There are 9 hidden switches. A switch that is on adds its own fixed numbers to the row, and there is some noise. The rows also spread widely along 11 directions, which tell nothing about the answers.
Known rows, each followed by its switches (1 for on, 0 for off):
[ -5 -31 -29 -38  24  -9  10 -17  42 -18  -2  -9  42 -14  -4  21 -10  24
   7   2 -12 -34 -22 -22  25   5   1  15 -51   8   3 -37   2  12  40   2
 -34]	1 0 1 1 1 1 0 0 1
[ 16 -16 -41 -27   6  16  16 -17  31  37  13 -10  38 -13 -39 -18  20  53
 -10  49  -3   8 -21  -8  -8  30 -12  26   1  -8  19  12 -16   9  44   1
 -43]	0 1 1 0 1 0 1 1 0
[   3  -23  -34  -19    4    6  -43    2   25  -36  -21   16   12  -16
   20   17  -39  -57    3    8  -12   48   32   37   10   10  -16   25
 -100  -11   18  -15  -22   23  -26   21  -13]	1 0 0 0 1 1 1 0 1
[ -9   3 -50   7  14 -13   1  16  11 -46  34 -15  20  13  37  17  -5   3
  20 -30  15  26 -10  28  -3  23  24   0 -22  14 -38  -9 -10  -2  -3 -14
  22]	0 0 1 0 0 0 1 1 0
[ 25  -5 -38  31 -12  35 -23 -10   1  18  31 -29  -2   3 -14 -37 -15  -3
 -34  36  -4  22   8   4 -30  20  12  -3 -20 -48 -11  45 -22  -8 -10  -3
  20]	0 0 0 0 0 0 1 1 1
[ -6 -19 -30  10  -2  -5  22 -17  24 -28   5 -26   9  -4  -5 -17   8   9
   0  16  21 -20  -1  -4 -20  23  41   7 -46  20 -34  45  -8  27  -4 -22
  -5]	1 0 0 0 0 0 1 0 1
[ -2   3   5  -1  44 -13 -14 -44  15   6   0   9  55  -1 -30  -2 -10 -13
 -19   3 -19 -20  11 -48  19  37 -26  18 -31  -1 -21 -18  -6  34 -10 -20
   4]	1 1 0 0 1 1 1 0 1
[ 19  -5 -35  58  -3 -23  13  -6 -10  -6  21 -32   1   1   8 -26   3  -4
  -1  -4  -2  12   7 -15 -20  13  15  -2 -27 -32 -12   6  -9   1  12  -3
  13]	1 0 0 1 0 1 1 0 1
[  6  -2 -62   3   1  42 -25   8  26  11  45 -12  12 -11   0 -21 -23  30
 -27  56 -14  -7  -2  -1  -8  53  -6 -18  -7 -31  11  24 -10  -9  28  -2
  10]	0 0 0 0 1 0 1 0 1
[  3  -6   5  10 -11  19 -23 -42  12  -7 -20 -14  21  -7  -1 -15   3 -46
  24  34  26  19  26  12   1  12  18  43 -80   4 -42  23  -7  39 -49  13
 -25]	1 0 1 0 1 0 1 1 1
[ 40 -10   9  43  11 -21  39 -27 -10  31  10 -46  26   2 -35 -41  -5  27
 -31  -2  -4 -12  -1 -35 -15 -12  -4  18  -6 -32  24  22 -16  -4  29   0
  -3]	0 1 0 1 1 0 0 0 1
[  9   5 -20  44  27 -13  14 -42  -6  14  17  -9  20   9 -57 -30  29  -9
 -44  -3 -13  26  11 -21 -16  28  -2  15   7 -20 -27  38 -27  14 -25 -34
  22]	1 0 1 0 0 1 0 1 0
[ -9  -3 -25 -10  -2  52  12 -22  17  24  21 -46  -9   3 -19 -20  -1  27
  -8  52  17 -47 -15 -23  -5  27  27 -39  22   2 -42  54  26 -32  20 -11
 -48]	0 0 0 0 1 0 1 0 1
[ 17 -22  13  13  10  -3  39 -20 -26 -42  34 -40  41  17  24 -25   4  20
  16 -48  41  21 -24   6  21 -32  33  49   3  -5 -20  14 -34  -4  49   7
  10]	0 1 1 1 1 1 1 1 0
[-22  10 -60   7  21   0  13  44  18 -17  33  14  31  -9  37   2  -8  16
  22   3  -8  26   8  25  22  49 -43   5 -26   4  41 -33  -4 -19  44  29
 -11]	1 0 0 1 0 0 0 0 1
[-20  22  33  21  29  43  -6 -14  -4  -2  -7   8  37   1 -13 -42  -8 -54
  -7  27  12  24  42  17  34  38 -52  39 -32  13  19  29 -15  -4 -16  34
 -27]	1 1 0 1 0 0 0 0 1
[  2  28 -41  67  26 -48  12  -2  -7  -1  33  -7  25  12  -3 -17   9  -6
 -10 -34  -9  37  17  -2 -24  51  -8  14 -13 -10 -18   2 -23  14 -20 -20
  48]	1 1 0 0 0 0 1 1 1
[  3  36 -51  39   0   3 -54   6  22  38   1 -14 -11 -12   7   9 -24 -37
  -2  40 -22   1  23  -6 -23  56 -20 -49 -39 -15 -13 -27  28 -14 -42   9
 -21]	0 0 0 0 0 0 0 1 1
[  0 -24 -41 -36  21  -2 -25 -11  46 -20   6 -17   3   5 -16  36 -41  -4
 -33 -10 -19 -35 -12 -14 -14  14  29 -39 -50   2 -39  -5  10   2 -29 -37
  12]	0 0 0 0 0 0 0 0 1
[ -1   6  16  27  49 -33  51   8 -21 -42  -1 -15  48  13  17 -11 -26 -12
  -9 -65  10  27  11  19  20 -14 -29  35 -19  26  41   1 -33 -20  22  15
   7]	0 1 0 0 1 0 1 0 0
[ -1 -37   2 -50  -9  40  15 -31  13 -21  22   1  33   0 -10 -24  10  18
  21  32  44  23   7  10  20  15  23  43 -21   4 -27  30 -11  26  22   5
 -37]	1 1 0 1 1 0 1 0 0
[ -4  16  39  11  19  25  16 -23  -6  13 -29 -20  37   6  -6 -31  17 -39
  30  31  22  22  20  15  29   8 -28  54 -32  27  -4  24  -4   3 -11  28
 -59]	0 1 1 0 1 0 1 0 1
[  1  -7 -16  14  10 -23  15 -26  21 -35 -20 -11  17  -5 -23 -13   7 -24
 -11  -9  17  34  16  31 -20  18  23  46 -54  28  -8  50 -36  39 -39 -10
  -4]	1 1 1 0 1 0 1 1 0
[-23  24 -22  32  12  -2  -1 -12  14  -4   0  -9  39 -29  36 -11   1   5
  32  35  20 -39   6 -30  16  51 -12  -7 -28  34  -4 -22  10  18  33  23
 -49]	1 0 0 0 1 1 1 1 0
[-18  22 -23  30   9  -5 -18   8   5 -34 -13 -28 -22  10  24  17 -25 -67
   6 -21  17  22  28  33 -21  18  20 -37 -37  30 -45  20  11 -23 -65  -3
 -16]	0 0 0 0 0 0 1 1 0

New rows. What belongs after each?
[ -1  40 -15  46  13 -11  -3   2  -6  34   6   1  27   9   0 -23  31 -22
  29  39  -2  44  33  -3  -4  65 -38  17 -12   2 -20  -5   6  22 -23   1
 -15]	0 1 0 0 0 0 1 0 1
[  6 -24 -16  -3   5  -2  24  15   3 -46 -12 -24 -12   7   5  -3 -21 -31
 -14 -26  21  42  15  52 -10 -22  23   7 -45  17   9  47 -25 -15 -16   2
 -15]	0 0 0 0 0 0 0 0 0
[ -9  -1 -15  -2   6  44 -37 -16  17 -38  33 -14  30 -13  38  -3 -36  -1
  15  26  21 -31   2  -3  31  32   6   1 -41  -1 -15 -21   7  -5  16  22
  -6]	1 0 1 1 1 0 1 0 0
[  4  28  -9  69   5 -14 -26  -9 -28  -3  14  -3  32  -3  43 -20   0 -49
  34  -1   8  42  35  -4   9  32 -19  22 -51 -20 -25 -33  -7  18 -18  21
  15]	1 0 0 0 0 1 1 1 1
[  5  24  -8  74   1  -1  14   7 -41 -13   6 -31  -3  -9  50 -35 -10 -33
  24  -9  24  28  27  17  12   9 -17   1 -16  -2  20  -1   0 -36  22  42
 -33]	1 0 0 0 1 1 1 0 0
[-43  13 -68  -5  17  31  19  19  33   3  18  -8  -3  -7  -8  -8   9  11
  -1  30   3   2  -4  22  -4  59 -14 -23   4  27  -1  39   5 -34  18   7
 -45]	1 0 0 0 0 0 1 1 1
[ 25   3 -61  61 -17 -25   1  25  -3  -4  14 -34 -25  -7  29 -24   2  -2
   2  10  -1  28   5  15 -33  20  23 -14 -31 -22   6  19 -11   2  13  -3
   6]	0 0 0 0 0 1 0 0 1
[ 21 -24 -21  -8  17 -32 -10  -2  12 -51 -25 -16   6   7   7  19 -26 -50
 -12 -55  -2  51  -2  43 -12 -27  17  30 -70   9   1  -2 -38  12 -28  -3
   7]	0 1 1 0 0 1 1 1 0
[ -7  17 -38  33  12  -8 -12 -16  -6  -6  37  -8  -5   4   8  -1  -2  -7
  -4  -7   4   6  14 -17   2  48  14 -37   9  -9 -46  -5  15  -8 -13 -23
   8]	1 0 0 0 1 1 0 0 0
[ 18   5  -8  44 -28  -7  27   2 -15  11 -11 -44   8 -13  47 -37  41   4
  71  42  38  20  -1  10   7   3  16  34 -36  10  -6   3   7  13  40  31
 -64]	0 0 1 0 1 1 0 0 1
[ -9  18 -13  -5  20  11  -8  -2  -9  24  18   5  16  25  -9  20   1 -40
  17  -5  -3  58  32   6  13  25 -37 -22   9 -13 -41 -35  28 -36 -36   8
 -31]	0 0 0 1 0 0 0 1 0
[-12 -39 -48 -35  31 -10  24   5  39 -59   8  -8  19  -6  -7   1 -23  22
 -33 -35  -5 -11 -32  15  -1   9  22  17 -40  24  19  29 -39   9  41 -19
  11]	1 1 0 0 0 1 1 0 1
[-10  23  25  36  33  39 -37 -23  -7 -27  34  -8  64  10  21 -29 -21 -27
  -9   5  11  -8  12  -5  33  27 -10  34 -34  -4 -33   9 -26  14 -17   6
  49]	0 0 1 0 0 0 0 1 1
[ -6  10 -43  49  -5  13  -5   1   1 -29  43 -19   4  -7  29 -33   1   9
   2  23  19  -9   6  -9  -5  52  23 -19  -4  -7 -19  23  -5   7  23  -6
  11]	1 0 0 1 0 1 1 0 0
[  3 -16  11 -22  37   9  -6 -29  29  -2 -12 -16  44   5 -30  13 -29 -15
 -23   4 -18 -26   2 -19  18  -5 -16  12 -47  -2  -6 -10   0   0 -16  -4
 -15]	0 0 1 1 1 0 0 0 1
[-16 -18 -57 -43  26  12  26 -11  23  16  29  29  33   6 -49   1  38  31
 -11  28 -16  36   0 -13   8  53 -26   2  24  -7 -21   6  -5   8  24 -29
 -25]	1 0 0 0 0 1 1 0 0
[  9  -5 -37  38 -13 -16  31  11 -19 -19  13 -27 -11   2  28 -19  13 -11
  26  -9  21  45  13  17  -8   5  11   1 -17 -10  -2   4  -2 -14  22  15
 -27]	1 0 0 1 0 1 1 0 0
[  1  -7 -37   5  12  18  -1  15   3 -29  25 -31 -23   8  10 -14 -24  -8
 -24 -25   5  14 -17  29  -3   7  23 -18  -1  -1  -2  38 -16 -40  19  -8
   2]	0 1 0 0 0 1 0 0 1
[ 50 -17 -37  36 -47 -13   6  -3 -17  16   7 -59 -34  -3  33 -22  24   4
  43  20  25  37  -7  15 -24 -18  52   8 -35 -34 -28   5   7  -1  17   8
 -32]	0 0 1 0 1 1 0 0 1
[-10   3  -2 -22  38  11  -4 -17  18  20  -7  16  60   5 -23  10  -6 -18
   3  30 -19  13  25 -13  25  30 -54  19 -32   3  -5 -20   3  12 -13   3
 -26]	0 0 0 0 1 0 1 0 1
[ 18 -19 -75 -11 -10  10 -14  -2  32  20  45  12  39 -24  -9 -20   2  56
  -6  45  -6  26  -6   1 -13  59  -7  35 -31 -37  23   0 -30  36  46   5
   9]	1 1 0 0 1 0 1 1 1
[  0 -24 -29 -23   2  22 -23 -30  40 -13  24  -3  38 -15 -11   0 -19  26
  -8  44   5 -49  -3 -38  -2  41  19 -11 -44  -5 -27 -12   8  36  11 -14
  -5]	1 0 0 1 0 0 1 0 0
[ 19 -15 -33  30 -21 -23 -18  -5  18 -39 -35 -36 -20 -33  38  -1 -36 -31
   9  11  16 -16  12   9 -22  -2  36 -11 -93  12  17   3  -4  20  -2  17
 -36]	1 0 0 0 1 1 1 0 0
[ 15   7 -80  -1  -9 -42 -28  30  21   7   7   4  -4 -17  37  31  -6   0
  33   1  -7  55   5  21 -15  43  -6 -17 -34  -7   9 -61   6   8  12  11
 -29]	0 1 0 0 1 1 0 1 0
[-11  20  38  22  33  35 -28 -40   8  -2  18  13  67  10 -27 -39  -7 -28
 -24  40   3   1  39 -22  26  59 -26  37 -19  -2 -29  37 -22  48 -36 -12
  32]	0 1 0 1 1 0 0 0 1
[ 23   9 -19  40 -21 -12  15 -23  -9  21  28 -52  -5   4  10 -30  24  33
  27  27  36 -25 -11 -34 -30  32  50 -23  10   0 -58  13  24   8  15 -20
 -21]	0 1 0 0 0 0 1 0 0
[ 11  10  23  41 -16  13   6 -32 -47  -6  -2 -35  -6  11  35 -22  22 -53
  62   1  46  47  26  13  22 -10  15  25 -23  -2 -57  -6  18 -12 -19  24
 -51]	1 0 1 0 1 1 1 0 0
[  0 -45 -47 -37   4  13  41   2  12 -18  27  -3   3  22 -39  -7  14   6
 -15 -12   3  71   5  38  -9  -3  11  24 -15 -23 -12  47 -24 -12   0 -15
  -3]	1 0 0 1 0 0 1 0 1
[ -8 -20 -10 -23  16 -18  36 -10  -8 -22  39 -23  42  10  40  18   2  39
  54 -44  34 -26 -24 -25  33  -7  25   4 -24  18 -52 -60  26 -14  48  -2
 -13]	1 0 0 0 0 0 0 0 1
[-27  23 -38  21  38 -51  37  14   0  -7  11 -15  24  16  22  27  12  -3
  26 -52  -4  18  -3  -6  11  21 -13 -18   5  28 -30 -29  12 -22   7 -10
 -16]	0 0 0 0 1 1 0 1 1
[  9  20  -6  30   1  -9 -14 -30  -1  36 -35 -25 -23  -6 -19  -8   6 -56
  12  24  -4  15  29 -13 -12  25  -9 -12 -35  -2 -27   0  26  -5 -42   7
 -64]	1 1 0 0 1 1 1 0 1
[  6 -24 -19 -52  11  23 -10 -21  23  25  13   1  43  -6 -18  14 -10  22
   3  30   1  -7  -7 -25  12  12 -13  -2 -23  -6 -16 -36  11   1  20   5
 -39]	0 0 0 0 0 0 0 1 0
[ 19  22   2  43   6 -20  14 -26 -23  61 -10 -37  19   7  -5  -4   8 -21
  29   9   0  10  20 -34  -5   1 -27  -8 -16 -17 -29 -34  33 -23 -16  18
 -50]	0 0 0 0 1 0 1 1 1
[-11  43 -25  61  25  12  -6   1  -7   5  21 -15  14   1   6 -32   3 -25
  -3   1   0  24  11  20   1  52 -27  18  -9   1   3  16 -15 -23  -9  18
   4]	1 1 1 0 0 0 1 1 1
[-30  38 -39  36  40   7  20  11  17 -15  18 -20  12   5 -10 -18   2   3
 -29  -6  -1   3  -6  20  -4  58 -13 -10  32  36   8  52 -18 -29   0  -8
  -7]	0 1 1 0 1 0 1 1 0
[-26  -9 -28   5   6  30  34   4  15 -18 -11 -13  14 -15  -2 -40  15  -5
  -2  29  21  16   1  29   3  18  -3  29 -26  28  23  71 -34  -2  33  20
 -48]	1 0 0 0 0 1 1 1 1
[ 26 -10  31  51  -4  23  11 -49 -45   6  52 -30  57   9  11 -55  -9   6
   7  -2  32  11  16 -32  19 -13   5  49 -20 -54 -26   6 -19   4  22  23
  30]	1 0 0 1 1 0 1 1 1
[ 30 -10  23  42   6  34 -39 -28 -37 -22  26 -31  31 -10  44 -36 -61 -30
  -8  -9   9 -20   8 -20  27 -23  -5  19 -64 -45   7 -27 -18 -17  27  37
  28]	1 0 0 0 0 1 1 0 1
[-19  13 -20  18  42 -25  20  -6  21 -31  12 -14  29  16 -12  -1  -8  -5
 -24 -27  -3  -5   4  -1  -6  38   7   0 -10  29 -24  37 -17  13 -20 -37
  28]	0 1 0 0 1 0 1 0 1
[ 15  12 -16  34 -10  22 -63 -16  12 -23   7 -12   7 -30  39 -17 -53 -26
  -2  35  15 -26  22  -2  -1  45  10  -6 -70  -5   7 -12  -2  19 -10  24
   0]	1 1 0 0 1 0 1 0 0
[ 49  -7 -41  54 -56 -19 -40 -10   3   1 -18 -34 -32 -32  40 -21  11 -26
  42  50  21  21  18  10 -35  15  47   8 -91 -24 -14 -17   6  43 -14  16
 -31]	1 0 1 0 0 1 0 0 0
[ 21 -28  17 -10  -5  17   0 -47  10  22 -42 -25  11 -10 -36 -15 -11 -38
  -3  38   6  -8  21 -14  -8 -19  -2  21 -80  -5  -8  12   5  12 -27  15
 -55]	1 0 0 0 0 0 1 0 1
[  2  33   9  61  40 -68  13 -27   3  -2 -24 -22  49  11  -8   2  18 -40
  13 -27 -13   9  15 -28  -6  23 -15  30 -37  18 -29 -16  -9  40 -37 -13
   4]	0 1 1 1 1 1 1 1 1
[ 42 -39  19 -13 -21   6  -6 -36 -11  17 -36 -24  13 -14   0 -22  -4 -33
  31  22  19  25  10  -3   4 -36   3  52 -87 -21   4 -22  -5  22  12  36
 -59]	1 1 0 0 0 1 1 0 1
[ 16  -1 -37  11 -22  19 -29  -6  -4  32  15 -30 -12  -7  25   7 -19 -20
  38  19   7  11  10  -6  -6  10  -4 -26 -41 -37 -25 -55  40 -38  -1  37
 -47]	1 0 0 1 0 0 1 1 1
[  7  10   2  59  32 -53  24 -27  14 -24 -27 -38  16  -2 -20 -19  -2 -22
 -22 -32  -3 -26   2  -9 -24  12  18  24 -61  31  -2  27 -20  25 -32 -19
  13]	1 1 1 0 0 0 0 0 1
[  7 -18   5   1   2  23 -25 -28 -12 -22  25 -24  43 -13  54  -7 -41  -4
  26 -11  26 -25  -8 -21  37 -15  11  19 -57 -16 -17 -42  -4  -5  42  35
  -7]	1 0 0 0 1 1 1 1 1
[-13  -6 -11  30  -6  27  31  10  23 -47  -7 -47  11  -8  26 -46  11   2
  17  39  40 -21  -8  29  -6  11  36  30 -46  40   2  80 -25  17  23  12
 -25]	0 0 1 1 0 0 1 0 1
[-17  -1 -48 -15  23   6  16  41  31 -53   1   2  14   0  20  -2  -4  -3
   2  -5   9  48  -4  69   4  31  -8  28 -31  40  35  29 -36  -4  19   8
 -15]	0 1 1 0 0 0 1 0 0
[ -7  25  12  59  20  35  -7 -29 -12 -16  22 -13  39  -1  -1 -54   4 -18
 -14  35  18  -9  20  -8  14  46  -8  28 -16   3 -15  42 -21  15 -10   2
  18]	1 0 1 0 0 0 1 0 0
[ -3  -9 -57  -1   8 -24  17  11  19  -8 -27  -5 -15 -12  -7  13   3 -25
   3   2 -10  34  12  20 -17  17 -12 -15 -40  14  16  -2   2 -10  -5   3
 -56]	1 0 0 0 0 1 1 0 0
[-14 -14  -9  11  31 -24  43 -27  20 -35   3  -8  45   6 -34 -26   7   5
 -33 -27  14  14   5   9 -12  18  18  51 -30  26 -11  70 -52  39 -10 -26
  25]	1 1 0 0 1 0 1 1 1
[ -5   4  -5  41  -2  21  39 -16 -19   8 -12 -56 -29   7 -13 -37   2 -33
  -6  -6  28  14   9  21 -18 -13  15  -9 -11   8 -18  68   3 -53 -16  19
 -51]	1 0 0 0 0 0 1 1 1
[-20  31 -23  28  26   9 -46   3  12 -18   5  24  41 -15  27   2 -31 -49
   5  16  -7  20  41  10  13  58 -45   3 -59  10   6 -32  -7  13 -32  25
   2]	1 0 0 0 0 0 1 1 0
[-20   7 -69  -8  -7  30   0  26  28   3  36  -8   5  -2  21 -10  19  30
  28  58  11   8  -5  15  -5  65   7 -19   0  10 -25  21  10   0  28  -6
 -27]	0 0 0 0 0 0 1 0 1
[ 34  -7 -35  10 -19  19 -52   4  10   0  -8 -21  -1 -18  29 -14 -18 -31
  15  31  -1  40  -1  31 -11   6   5  32 -76 -29  16 -13 -22  13   3  33
 -18]	0 1 1 0 0 1 1 1 1
[  6  -9   9  15   2  10 -18 -37  18  -3  -9 -14  37 -13  -3 -26   1  -8
  -3  53  11 -30  13 -32   4  24  18  18 -51   5 -27  30 -11  58  -3 -13
  -8]	0 0 0 0 1 1 0 0 1
[ -3  -4  -3  45   6  25 -11 -18  17 -64  11 -25  23 -12  17 -53 -14 -15
 -20  16  22 -13   3  19   5  28  33  49 -51  10   7  76 -51  39  12   1
  29]	1 1 1 1 1 1 1 0 1
[ 44 -29 -37 -11 -16  50 -22  -8  -4   9  39 -39 -28   2 -10 -24 -44  16
 -39  13   4   9 -17  11 -19  -7  23 -23  -2 -53   7  20  -9 -48  27   5
  -1]	0 1 0 0 0 0 1 0 0
[-14  14 -10  43  39   7 -21  -7   9 -49  -6 -21   5   7   2 -11 -48 -57
 -55 -21 -16  -9  20   9   0  15  -1 -16 -36   9  -2  55 -27 -10 -38 -14
  34]	0 0 0 0 1 1 1 0 1
[ 10   2   6  -1  17  -2  -2 -11 -12   5  30 -10  48  15  26  -2  -1   4
  39  -8  13   9   0 -18  23  15 -10  22 -23  -6 -35 -49   9   4  19   5
   3]	0 1 0 0 0 0 1 0 1
[-19  28  -3  49  23  -1  33  11 -12 -16   4 -27  10   4  21 -39  10 -13
   5  -7  21  11   5  16  16  30  -6   9  12  33   9  47 -16 -16  25   8
 -22]	0 1 0 0 1 1 0 0 1
[ 47  14 -22  80 -30  -4   3  11 -32   3  39 -33   8   3  33 -59  23   4
  31  27  25  64  16  24 -19  25  11  39 -17 -43   7  12 -24  16  19  20
  19]	0 1 1 1 0 0 1 0 0
[ 29 -22 -18  46  -7 -17  43 -38 -16  16  10 -44   0   0 -31 -45  21  17
 -22   8   7   6   1 -26 -25  -6  29  14 -10 -30 -15  52 -18   7  17 -18
  -7]	1 0 0 0 1 1 1 0 1
[ -7  14 -13  36  49 -17  -3  -7 -12 -50  11  -2  30   9  15   5 -29 -40
 -21 -54 -14  25  16  11  24  12 -26  16 -28   2   5 -16 -25 -15 -15  -2
  28]	1 0 1 0 1 1 1 0 0
[  2   7 -31  16  -3  16  25  21   1  26  26 -15  39 -17  33 -32  19  48
  41  53  17  -7  -8  -7  17  35 -21  13 -12   4  25 -16   5  -6  75  32
 -43]	0 0 0 0 0 0 0 0 1
[-15  38 -56  61  12 -12  -5  19   4 -25  42  -1  26   2  41 -20  28   8
  22  27   6  27  11   8   4  83   0   6   9   9 -23  12 -16  30  11 -18
  25]	0 0 1 0 1 1 1 0 0
[ -1   0 -40  23   1 -21  43 -12   1  36 -17 -38 -21  -7 -21  -7  24  -3
   6  -1   3  14   0  -6 -18   5   4 -20  -1   4  -7  18  16 -32  10   6
 -73]	1 0 0 0 1 1 0 1 1
